There are 3 ways to turn a row about zero (a turn may also mirror it). The second row of each pair is the first, turned, with some noise. The first 21 pairs use one turn. New pairs use 2 turns, one after the other, and a turn may come again.
Some pairs, each with its turns in order after it:
[-18 -30 -27  52 -27 -16]
[-61  11  -5  17 -19  34] -> k_579

[  4 -10 -16 -50  54  17]
[ 33 -38  37  -5 -21 -39] -> k_579

[ 39 -50  61  -6  23  25]
[-49 -54   5  16  55 -15] -> k_361

[-17  -9 -13 -15   4 -24]
[  8  10  20   2 -28  11] -> k_579

[  0  54   2 -88  12  -6]
[101 -12   4 -21 -10   0] -> k_579

[-48  18 -32  76  52 -59]
[-38  19  93  36  25  63] -> k_579

[ 12 -66  -5  48  38  60]
[ 70  28 -63  19   5 -34] -> k_46

[ 58 -38 -32 -11  18   7]
[ -5 -25 -15  54 -27 -43] -> k_579

[-37 -17  -4  61 -82  -1]
[ 54 -47  58 -53 -46   8] -> k_361

[ 42  -9 -36 -17  -2   4]
[ 12 -34 -30   0 -17  32] -> k_46

[ -7  28 -40  23 -12 -28]
[ 51  17 -20 -13 -24  10] -> k_361

[-22 -22 -40  14  17 -36]
[ -2  36  -1  37 -17  37] -> k_46

[-37 -26  34  33  23 -49]
[ -4 -20  -3 -37  21  73] -> k_361

[-56 -27  21  47  20 -34]
[  5 -21  12 -28   4  81] -> k_361

[ 59 -14 -30  -3   4 -29]
[-17 -27 -40   7 -47  26] -> k_46

[ 3  1 18 16  7 -7]
[-6 15  6  5 19 -2] -> k_579

[ -1  59 -34  31  -4  57]
[ 10  22 -33 -61  53  26] -> k_46

[-35 -10  11 -36  19   5]
[-34  28  21  -3   9  19] -> k_361

[-10  14  76 -26 -18 -17]
[-30 -25  52  -9   3 -55] -> k_46

[-45  29  18   8   4   9]
[ -6  23  33 -12  37 -12] -> k_46

[-33 -38 -10 -49   7  40]
[-33  34  61  20  16  -1] -> k_361

New pairs, each followed by its turns in order:
[ -7  12  22  -3 -56 -20]
[ -3 -46  36  16 -14  10] -> k_361 k_46

[  4  -6  53 -14 -22   4]
[ 6 -3 40 43  1 -1] -> k_361 k_46

[ 23  12  22 -47   6 -22]
[ 30  -6  46   0 -20  33] -> k_361 k_579

[-45  -3   6  -3  -8  11]
[  7   9 -19 -43  10  -2] -> k_361 k_579

[ 33 -21  25 -32   4 -15]
[ -8  31 -16   4  18  43] -> k_361 k_361

[-26  27  23 -67 -17 -12]
[-11 -73 -25 -28  -6  16] -> k_579 k_46

[ 10 -23 -36  61 -16  24]
[ 23  30 -28  17 -24 -62] -> k_46 k_361

[  1 -18 -19  16  12 -24]
[  0 -24   7 -17 -23  16] -> k_579 k_361

[-73 -28 -38  -2  -1 105]
[   7   30  -13  -59 -111  -34] -> k_579 k_579

[  7  38  -9  25  27 -51]
[-19  -7   8  -5  66 -24] -> k_579 k_579

[ 18  21 -21  35 -16  19]
[ -4  46   4  17  -7 -30] -> k_46 k_361

[ -9  34  28  44 -27 -20]
[ 52  17   7 -34  -4  26] -> k_46 k_579

[-16   0  10 -29 -27   3]
[-28 -22   3 -10  20  -9] -> k_46 k_361

[-59  27 -36   7 -13   5]
[ 16  -2 -63 -25  26  15] -> k_361 k_579

[ 16  19 -17  21  33  -7]
[-23 -36  -8  26   3  11] -> k_361 k_579

[-12   4  25 -46  17 -39]
[-23  56  -9  14 -26  17] -> k_361 k_361

[-59  20   2 -54  31 -14]
[ 30 -31   5 -58  31  42] -> k_361 k_579

[ 49 -11  -2  47 -53  11]
[-11  41 -16  54 -36 -38] -> k_361 k_579

[-32  -9  -5 -58  63 -45]
[  9 -67  14  17 -25  76] -> k_46 k_361

[-17  48  45   4  18 -10]
[-34  21  36  41  26  -5] -> k_46 k_46

[-13 -61 -49  -7  29  22]
[ 41 -50 -23  44  -8 -21] -> k_46 k_361

[ -7  23 -21   5 -11  34]
[-13  21 -27   6  10  24] -> k_361 k_579

[ -9   4 -27 -52  36 -24]
[  2 -43  29  32  -9  40] -> k_46 k_361

[16 58  9 -8 61 12]
[-39 -39  11   1  -9  66] -> k_361 k_579

[-18 -14  33  -4  14  45]
[ 37  25  21  -5 -32  -9] -> k_579 k_579

[ 48 -32 -23  11  17  -4]
[ 56   3  24   9  -9 -19] -> k_46 k_361

[-28  15 -36 -24   3 -24]
[ 37 -23 -17  -6  29  18] -> k_361 k_579

[-20  19 -42 -26 -58 -45]
[-54 -68  10 -28  -1  18] -> k_361 k_46

[  2 -15  26  21   3  30]
[ -4 -25  30  -4  14  20] -> k_361 k_361

[  8 -27 -19 -21  19  57]
[-23  52  -6  -8  -6 -40] -> k_361 k_46

[ 41   6 -64  15  14  12]
[ 31  27  33  58 -20 -28] -> k_46 k_361

[ 18 -30  23  63 -13 -36]
[ 25  22 -38   3  -3  68] -> k_46 k_579

[-26   3 -27 -19 -11 -34]
[-25 -36  -8 -21  25   2] -> k_361 k_46

[ -8 -17 -22 -54  43  49]
[-36  69   5 -22  30 -28] -> k_361 k_46

